The rows of a group lie close to one hidden flat surface of 13 dimensions, which passes through zero. Surfaces can cross.
In the rows, zero is written as 128.
Some rows, each with its group after it:
[110  72 138 138  65 111 171 125 113 150 151  97 147 121 144 123  94 142
 107 155  88 148] -> gemug
[156  98 127  98 166 107 106 121 130 130  82 102 174 105 198 130 155 142
 101 163 130  77] -> vit
[ 84 130 119 106  78 126 136 142 140 135 137  75 160 140 117 170  82 146
 134 119  84 155] -> felur
[182 135 106 179 135 132 117 109 125 154 145 101 111 110 117 119 118 104
 129 128 124 116] -> Ladeg
[124 175  95 110  99 127 164 184 166 113 124 126 108 113 145 167  72  40
 108 146 158 130] -> vit
[155 120 115  57 120 156  96 126 129  87 117 177 114 216  54  80 133 130
 143 103 143 141] -> Ladeg
[156  70 110 126 140  98 173  98 114  73 150 113 115 120 163  94 194 164
 109 142 181  98] -> vit
[119 124  82 112 160 107 144 203 164  81 104  97 113 109 104 151 145 123
 181 116 123 177] -> suf
[145 124  91 170 165 119  74  90 124 157  75 133 156 125 155 127 148 146
  97 166 124 130] -> suf
[142 162 133 134 141  98 122 252 112 191 167 102 137 123 107 156 146 139
  86 128 121 131] -> Ros
[145 120 143 144 180 126 171 154 173 119 100  72  92  95  85 159 150 166
 128 143 128 134] -> gemug
[190 222  92 111 160 106  58 144 109 132 105  72 139 148 103 158 138  82
 133  79 117 137] -> salar
[192 158  70 135 149 175 165 120 143 145 130 121  89 139 132  97 146 106
 126 134 185  80] -> felur
[149  91 127 107 142 111 153 202 108 136 180 124  73 121  97  89 124  99
 158  89 130 114] -> felur
[149 163 103 124 127 114  90 134 133  78 162 137 111 124  68 150  98 107
 104 109 154 143] -> Ladeg
[ 92 162  74 137 114 186 110  44 138 109 131 157 151 143 122 128 101 167
 144 108 145 129] -> vit
[179 110 177 118  97 122 187 122 128  94 108  88 133 119 185 118 134 122
 131 105 131 126] -> Ros
[130 165 136 119  93 193 158 164 178 151 130 174 158  97 138 138 111  91
 152 204 122 117] -> felur
[140 143 129 116  50 123 123 125 114 130 120 175 168 164 144 124  90 102
  45 177 132 159] -> gemug
[133 168 160 149 128 118 129 199 127 171 147  80 157  75 123 195 102 110
 117 128  94 137] -> Ros
[187 138 190 139 106 140 140  84 117 149  91 100 107 196 104  97 171 116
 144 126 104 140] -> suf
[133  82 163  89 138 102  73  99 123  97  90 133 145 173 128 158 104 107
  85 130 145  97] -> gemug
[ 75 154 102 118 171 123  92 129  85 145  99 112 153 145 138 182 100 127
 131  63 133 123] -> Ladeg
[159 216 140 136 142 131  86 118 198 137 129  89  98  97 127 147 107 105
 121 117 121  96] -> suf
[116 131  43 138 183 109 141 127 102 132 172 117  87  80 116 113 150 119
 137 123 157 100] -> felur
[101 153 112 115 164 103 145 172 189  95 125 107  72 102 122 151 130 128
 121 122 154 124] -> felur
[140 184 134 115 124 147 151 165 109 164 155 129 151  85 151 117 138 135
 141 120 109 120] -> vit
[122  85 121 103 137 105 157 181 104  96 171 141 122  95  87 118 128 144
 129 127 126 147] -> Ros
[189 161  90 186  99 114 117 188 123 138 147 135 119 132 152 101 125  80
 127 104 141 173] -> gemug
[144 128 138  90 150 145 150 138 155  77  84 160 141 138 147 100 201 175
 148 144 151 138] -> gemug
[152 126 105  84 152 130  87 204 165 134 103 130 150 142 127 133 120 145
 107 131 132 111] -> vit
[178 159  56 130 132 153 157 102 133 105 137 101 109 142  62 129 142 143
 109 139 162 139] -> suf
[ 70  67 191 131  92 134 122 136 128 163 159 151 121 165 121 139 117  77
 172 155 106 102] -> felur
[164 141 156 135 106 104 185 164 123 129 165 116 123 115 119 143 177 120
  65 195 160 117] -> vit
[151 146 119 166  92 138 154 118  74 125 202 118 179  94 102 158 132 171
  86 134 144 143] -> vit
[174 139 127 169 138 139  95 103 159 104 146 120  81 159  83  92 148 157
 154  77 142 137] -> Ros
[120 149 175 162  89 155 101 122 113 190 196 121 117 154 134  94 113 146
 170  48 103 103] -> Ros
[103 100 179  94  77 105 131 119 213  74 118 120 120 118 190 105  81 189
  92 109 117 127] -> Ladeg
[ 61 137 125  91 138 149 128 146 182 167 124 130 119 134 189 138 120 124
 133 143 142  50] -> vit
[100  43 142 149 152  81 106 142 120 110 110 122 138 121 162 142 142 128
 140 130 123 132] -> suf
[139 138 110 107 140 131  53 131 153 140 156 113 114 122 124 101  72 142
 143  53 107  90] -> suf
[126 131 112  64 114 104 174 161 108 125  94 134  84 207 110  97 167  70
 121 155 137 153] -> Ros
[ 95  57 126 153 135  85  82 101 135 102 116 139 120 134 101 135 115 133
 125 152 105 161] -> Ladeg
[ 99 174 109  95 126 126 114 157 140 171 179 100 106  87  60 153  56 114
 112 129  84 112] -> suf
[160  93 130 159 113 133 125 109 109 164  82 125 145 211 138 117 166 142
  94 157 144 133] -> Ladeg
[108 103 114 152 137 129  93 143  80 165 196 113 168 117 129 151 127 158
 134  97 130  94] -> vit
[139  67 163 127 129 106 172 119 129  88 126 122  85 133 148 116 138 103
 134 121 157 106] -> Ros
[163 159  69  97 148 111 126 200 103 122  98 148 163 128 120 135 152 111
  90 164 144 166] -> Ros
[ 99 100 127 125 149 126 139  99  99 151 126 107 114 138 120 123 142 150
 143 117 112 113] -> gemug
[168  91 177 152  95 122 152 120 128  84 130 109 158  86 140 155 104 118
 127 136 119 152] -> Ros
[110  98 104 144 117  93 168 102  96 155 129 116  91 150 139  90 168 123
 110 165 125 135] -> salar
[182 143 120 157 156 112  80 119 152 110  97 175  98 152 127  99 146 122
  68 142 176 131] -> suf
[126 109 165 170  71 129 109 132 100 160 148 153 157 167 104 123 131 125
 127 149  97 172] -> gemug
[132 166 112 136  80 162  87  84 145 130 133 164 129 167  64 124  84 104
 119 149 110 164] -> gemug
[108 115 156  99  78 138 164 158 139 138  85 133 158 175 132 139 112 141
  99 159 108 165] -> salar
[131 197 157 125 105 146 119 128 154 151 139 108 115 121 108 140 106  86
 165 116  90 130] -> suf
[144  90  96 158 179 136  85  56  94 115 104  75 166  90 120 150 121 153
 193  85  92 130] -> Ros
[122  42 135 142 121  92 104 106 143  82 158 144  93 126  96 122 116  92
 130 161 140 121] -> salar
[153 150 135 137 141 163  67 166 136 119 126 160 151 141  84 138  98 133
 161  74 121 152] -> salar
[192 159 126 142  73 143  90  76 117 137  99 130 155 197 126 129  94  87
  76 134 132 140] -> gemug
[152 120  99 144 190 123 163 199 140 121  20 123 133 116 176 154 150 109
 145 132 147 171] -> Ladeg
[ 96 124 144  92 117 125 129 123 116 155 104  60 164 150 118 164  86 193
 111  84  78 136] -> felur
[169  88 140 105 142 122 107 137 142 131  36 110 132 203  92 131 125 132
 107 140 109 157] -> salar
[ 97  89 134 141 110 129  86  83 132  85 122 193 115 198  77 136 130  93
 135 154 153 157] -> salar
[151 184 134 103 129 187 129 125 202 105 136 148 137  57 148 142  73 104
 145 137 143  75] -> salar
[ 90 142 104 103 165 138  63 155 160 152 119 166 151 117 150 123 129 151
 135 135 121  97] -> vit
[ 88 124 164 111 144 107 149 200 115 178 140 109 106 107 174 147  90 102
 124  84 125  90] -> gemug
[169 108 107 155 108 135  89 127  89 136 150 202 117 173  95  88  92  84
  94 126 155 141] -> suf
[ 98 104 110 135 109 123 125 127 153 102 141 174 140  85 190 145  73  87
 102 159 165 103] -> suf
[125  74 137 133 125 140 177  92  86 112 165 143 127 104 124 129 131 107
 142 151 150  96] -> Ros
[156 150 141 117 147 153 159 135 148 158 123  24 108 143 103 143 125 180
 151  61 108 102] -> felur
[106 135 149 105 113 122 150 128 125  66 116 147 160 134 123 156 163 143
 132 147 143 168] -> Ladeg
[128 131 169 168 120 132 122 166 127 168 138 127 172  93 153 188 104 110
  98 161 121 115] -> felur
[109  82 112  92 152 111 149 178 160  67 110 163  89 134 100 108 129 158
 122 120 157 159] -> salar
[109 117 164 132 158 156 137 132 157 162  67  85 167 122 202 185 116 148
 140 115 131  77] -> felur
[ 96 122 146 151  91 128 143  97 168 142 104 163  89 168 101 122 107 119
  85 185 127 159] -> gemug
[ 94 144 126 157 131 146 104  30 109 102 137 163 109 112 141 112 113  89
 188  93 125 127] -> Ros
[152 158 133 185 114 152 114  80 147 109 110 143 106 167  89 149 111 118
 110 114 158 158] -> vit
[157 120  95 141 106 151 165 161  94 132 203  79 141 139 127 150 116 147
 126  68 174  96] -> vit
[ 83 168 170 149 129 128  89 132  84 189 180 129 156 116 110 149 141 155
 141 108  85 124] -> suf
[179 118 100 179 112 109  98 152 136 104 157 158 103 134  95  89 141 110
 123 131 141 175] -> salar
[111 108 167 123  60 110 199 117 126 113 188  84 132  85 181 119 144 116
 152 149 109 110] -> felur
[ 87  73 120  97 150 118 104  95 139 124  98 119 161 121 165 139 119 163
 119 147 116  92] -> vit
[ 47  89 147 108 130  84  71 109 118 138 101 166 137 171 191 126 141 100
 128 147 120 114] -> gemug
[112 114 155 174 136 122 146  66  96  95 131 146 127 154 147 135 221 133
 151 144 171 132] -> suf
[162  99 167 123 107 109 164 194 142 149 123  82 123 113 168 140 100  93
 116 124 117 111] -> salar
[125 207 122  92  96 184 132 114 138 120 107 183 167 155 108 134 136 127
 126 164 134 154] -> Ladeg
[128 159 157 120 153 170 151 121 129 121 135 160 133 119 162 104 188 154
 178 104 153  99] -> gemug
[167 108  54 101 148 135 181 157 114 128  89  69 124 135  96 115 133 148
 144 122 112 162] -> Ladeg
[109 213 131 121 136 128 128 108 128 121 126 134 102 125 176 116 146 110
 144  74 151 118] -> felur
[120 140 124 185 105  92 112 137 153 138 160 112 106 112 156 117 123 152
  98 112 129 144] -> Ladeg
[140 163  71 102 147 116 143  74 143 119  50  97 105 172 196  85 184 138
 121 126 149 122] -> salar
[ 98 117  66 111 159 145 142 176 168 127 103 137 120 116 166 152 109  91
 145 146 166  97] -> felur
[138 115 101 118 117 118 115 137 103 105 185 128 134 108  55 102 125 166
 141 116  95 166] -> salar
[124 136 133 167 167 132 109 140 109 140 100 144 140 111 147 151 142  92
 169 116 129 139] -> Ladeg
[167 115 177 125 132 118 181 167 127 105 125 125 130 121 159 152 177 108
  99 162 178 100] -> Ladeg
[113  80 148 146  95 116  70 124 116 152 132 139 152 186 106 128 107 128
 123 134  95 149] -> Ros
[160 137  90 206 124 114  55 121 116 139 188 155 135  89  96  94 130 135
 139 130 105 165] -> salar

New rows. What belongs after each?
[143  93 129 127 169 108  90 127 148 165  86 103 114 114 102 144 101 100
 107 179  93 104] -> salar
[ 95 108 193 150 108 132 144 116  77 146 166 141 164 134  78 184 133 152
  93 159 127 139] -> salar
[178  83  99 169 135 124 113 132 122 120 138  89 107 162 115 119 145 111
 165  92 144 125] -> felur
[206 121 131 136 113 111  84  96 107 105 130  74 163 143 105 122 144 152
 128 103 100 147] -> salar
[149 123 110 135 130  97 126 150 128 132 146 118 128  89  94 119 127 145
  93 167 105 154] -> salar
[151 142 144 114 165 121 153 178 152 138  89 127  94 122 104 160 120  95
  83 164 153 118] -> salar
[150 158 138 126  98 140 200 113 143 130 135 111  95 136 183 106 166  83
 136 148 162  87] -> vit
[126 127  83 131 188 142  90 128 146 144  99 107  99 141 111 133 116 120
 170  87 131 105] -> Ros
[ 81 121 174 124 126 122  67 112 155 166 106 180 159 117 176 104 153 131
 143 189  80 115] -> vit
[167  66 132 139  64 134  99 127 118 105 158 134 181 165 147  95 135 142
 150 124 117 142] -> vit
[129 134 114 114 116 155 163 150  72 191 134 112 152 133 101 128 113 131
 137 129  89 140] -> suf
[ 85 125 105 134 104 104 102 124 121 126 113 178 160 148 132 115 167 137
 118 192 109 182] -> gemug
[125  77 106 103 120 118 185  77 139  78 104  95  99 151 157 116 136 122
 125 137 162 105] -> vit
[ 87  86 113 117 138 114 129  46 102 137 156 129  89 136  94 117 115 114
 116 155 130  87] -> suf
[181  71 131 136 116 140 108 119 167  66  63 117 146 137 132 138  72 108
 155 111 120 161] -> Ros
[103  94 164 164 177 140  79 113 154 147  90 162 150 107 136 164 118 160
 107 156 134 109] -> salar
[ 94 103 137  99  95 165 146 119 155 148 130 107 149 160 147 136  99 160
 132 125 118  93] -> vit
[145 110 105 103 132 138 149 130  67 131 174 110 149 106 133 105 126 149
 154  77 123 105] -> gemug
[ 86 118 128 163 119 125 141 182 115 166 165 167  70 141 111  87 123 114
 168  89 117 160] -> gemug
[142 125 140 161 141 114 154 174 135 148 130 106  96 119 146 128 127 114
 124 106 140 129] -> gemug
[106 144  78 131 175 107 106  56 114  76  81 160 127  98 155 129 150 101
 141 143 149 145] -> Ros
[138 178 148 150  85 156 163 170 134 170 196 135 122 132 141 125 150 113
 131 130 151 101] -> vit
[150 165 120 138 198  85  91 167 184 142  77 108 123  78 150 155 140 173
  38 165 139 113] -> suf
[152  99  89  61  85 133 176 165 151  52 132 163 139 118 131  69 113 162
 116 135 140 164] -> gemug
[ 92  95 136 110 113 123 126 207 157 117 141 182 123 115 124 129 103  72
 159 157 123 144] -> felur
[ 68 149 129 147 131 107 106 139 132 101 171 179 108  68  72 164  87  84
 137 151 113 168] -> Ros
[147 184 121 113 133 184 146 113 230  87  52 119 142 121 145 142 146 160
 156 155 136 144] -> felur
[ 92 133  81  64 166 135 179 130  95 128 135 118 147  70 150 116 141 177
 141 124 119 104] -> Ros
[106 157 125 155  84 115 104  57 108 119 143 133 136 169 165 140 149  68
 134 144 145 121] -> salar
[133  97 148 140 115 129 157  55  99 137 151 104 117 139 125 129 136 133
 100 149 143  83] -> suf
[145 207 111 128  94 143 136 150  83 186 171 114 146 125 118 136  86 118
  85  99 120 127] -> felur
[ 87 147 118 153 120 102 151 117  93 138 207  81 125  72 131 143 145 152
 149 102 110 126] -> Ladeg
[118 159 108 201 149 111  93  80 120 156 124 121 139 122 127 156 186 122
 125 182 124 146] -> gemug
[164  46 204 119  77 146 143 112 125 149 115 117 160 160 138 114 116 128
 128 166  93 106] -> Ladeg
[137 141 146 158 174 113 125 115  89 153 148 113 102 110 131 166 121 101
  86 105 168  74] -> gemug
[119 137 128 195 142 140  65  95 114 197 182 109 139 147  68 151 154 173
 115 142 116 103] -> Ros
[120  92 130 106 158  89  97 103 111 112 134  88 124 118 102 149 128 123
 130 130 112 106] -> salar
[209  68 142 177 103 118 134 178 155  90 130 108 163  98 130 139 135 125
 131 168 126 165] -> felur
[137  48 137 118 101 128 126 116  90 143 147  80 158 174 118 123 120 159
 149 104 100 114] -> vit
[127 131 126 167 136 114 151 212 137 154 129 168 107 114 126 118 130 134
  93 146 143 169] -> salar
[126 115 112 127  67 126 100 107 133 111 130 148 188 120 176 138 100  80
 126 182 113 138] -> vit
[ 58 125 110  97 131 136  84 101 148 120  89 147 152 154 173 127 114 138
 168 104 114 127] -> salar
[152  83  55 134 138 136 126 155 140 111  57 116 180 124 171 128 124 142
 147 142 117 170] -> suf
[126 116 154 123  71 116 160  67 203  77 150 121  99 107 168  72 140 188
 103 159 127 121] -> Ladeg
[100 166 122 150 109 130 162 107 140 138 182  79 107  99 143 145 147 112
 169 127 124 102] -> felur
[119 154 123 151 105  98 161 116  89 150 217  73 129  60 101 143 131 148
 109 135  97 128] -> felur
[ 96  82  89 112 178  93 145 128 107 126 132 154  99 107 121 123 125 143
  63 163 169 102] -> suf
[ 98 147 138 119 144 135 118  78  78 160 144 126 140 118 118 112 143 159
 149 102  94 119] -> felur
[161 143 133 133  82 112  94  96 132  80  59 145 201 128 187 134 107 119
 109 145 105 195] -> Ros
[205  87 155 147 122 106 141 124 203  78 140 120  66  80 144  91 114 103
  96 161 160  89] -> Ladeg
[134  83 130 134 130  99  97 184  94 140 138 127 114 167  91 130 119  84
 150 103 115 151] -> Ros
[186 118  70 167 101 120 129 127 106 132 175  83 115 153  78 124 123 117
 113 122 138 143] -> felur
[117 159 143 128 130 161 206 106 116 179 121 109 140 103 183 122 153 169
 111 140 137  91] -> salar
[153 102 158 123  90 146 148 166 146 126 154 154 120 151 161  90 116 146
 109 103 155 106] -> Ros
[ 91 184 147  83  98 127 176 116 107 143 135 124 148  98 194 124 114 137
 105 112 117 110] -> felur
[152 131  62  89 151 172 142 175 147 102 117 181 119 121 115 100 102 124
 137 121 171 120] -> Ros
[144 158 148 112  72 155 181 105 124 125 105 111 180  84 179 134  90 120
 129 145  89 151] -> vit
[ 89 164 118 131  87 143  71 137 153 154 151 122 185  89 127 164  64 118
 155 136  63 146] -> suf
[177 197 101 125 105 142 142 170  99 149 155 122 142 121 101 142 121  82
 117 133 125 147] -> vit
[163 165  73 131 130 177 138 103 112 128 136 121 151 141 134 107 144 161
 148  89 152 116] -> suf
[113 139 105 139 159 129 114 137 133 194 134 119 117 170 114 143 173 142
  77 179 158  75] -> Ros
[149 195 121 158 105 172 104  70 139 149 110 141 148 158 110 154 115 115
 105 150 136 130] -> vit
[123 100 141 102 100  88 119  81 137  56  78 120 130 145 135  99 127 140
 146 114  87 196] -> Ros
[115 121 124 113  93 160 136  67 128 154 110  97 144 174 141 142 111 109
 134 149 119  95] -> vit
[137 151  59 150 130 170 134 121 127 161 130  85 161 120 132 156 119 132
 151 130 126 116] -> felur
[ 90 111 200  65 116 150 167 128 161 135  95 155 154 118 187 140 116 138
  99 180 132  75] -> Ladeg
[123  66  78 123 157 110 149 118 105 123 106 106 110 135 112 124 135 118
 141 141 130 133] -> suf
[142 114  92 103 149 115 106  94 105  90  96 141 160 106  88 118 130 174
 105 150 106 173] -> vit
[178 198  53 113 151 154 133 173 187 125  50 110 148 107 134 134 129 139
 128 150 118 172] -> suf
[194 156 144 112 135 123 125 171 138 111  98 141 171  79 153 111 145 154
 104 146 112 155] -> vit
[133 163 127 137 125 160 124 100 128 135 127 134 149 129 151 113 168 140
 170 124 125 120] -> gemug
[146 120 147 122 150 110 127 221 132 131 135 124 112 100 138 116 119 126
 150  79 117 140] -> vit
[140  89 159 113 121 120 139 146 145  98  80 101 187 103 175 144 118 171
 131 128  96 153] -> felur
[134 152 140 174 166 110 131 131 130 142 124 116 116  97 119 173 148 119
  90 159 149 122] -> gemug
[ 87 130 153  71 119 128 165 106 149 145  74 105 147 110 124 165  97 138
  83 199  89 124] -> vit
[111  95 109 131 142 145 117 130 174  98 111 121 106 155 145 136  92 149
 140  71 165 110] -> vit
[114 123 173 136 106 131  95 116 140 170 105 137 107 203  46 142 116 103
 121 167  88 157] -> vit
[145 106 130 106  81 141 131 132 155  82 112 137 146 153 117 101 128 130
 167 137 102 176] -> felur
[ 36 150 126 123 188 114 107 116 104 185 133 127 110  87 131 165 115 115
 137 131 109  87] -> vit
[170  97 130 141 165  87 145  40  63 117 104  98  98 138 118  95 207 104
 132 152 129 126] -> vit
[150 136 145 159  83 171 152 117 149 115 180 120 147  88 120 125 115 143
 170 128 113 130] -> gemug
[189 123 131 127 165 135 165 135 109 115 137  76 142  89 149 138 160 157
 133  95 152  89] -> gemug
[121  98 109  89 149 126 159 183 145 151 145 123 115 141 117 116 158 186
  76 159 158  85] -> Ros
[130 133 111  88 110 129 131 173 102 120 173 157 133 145  35 134 134 112
 112 165 126 154] -> Ladeg
[166 123 137 161 120 147 123  92 140 112 125 139 146 126 153 126 140 148
 103 147 160 109] -> Ros
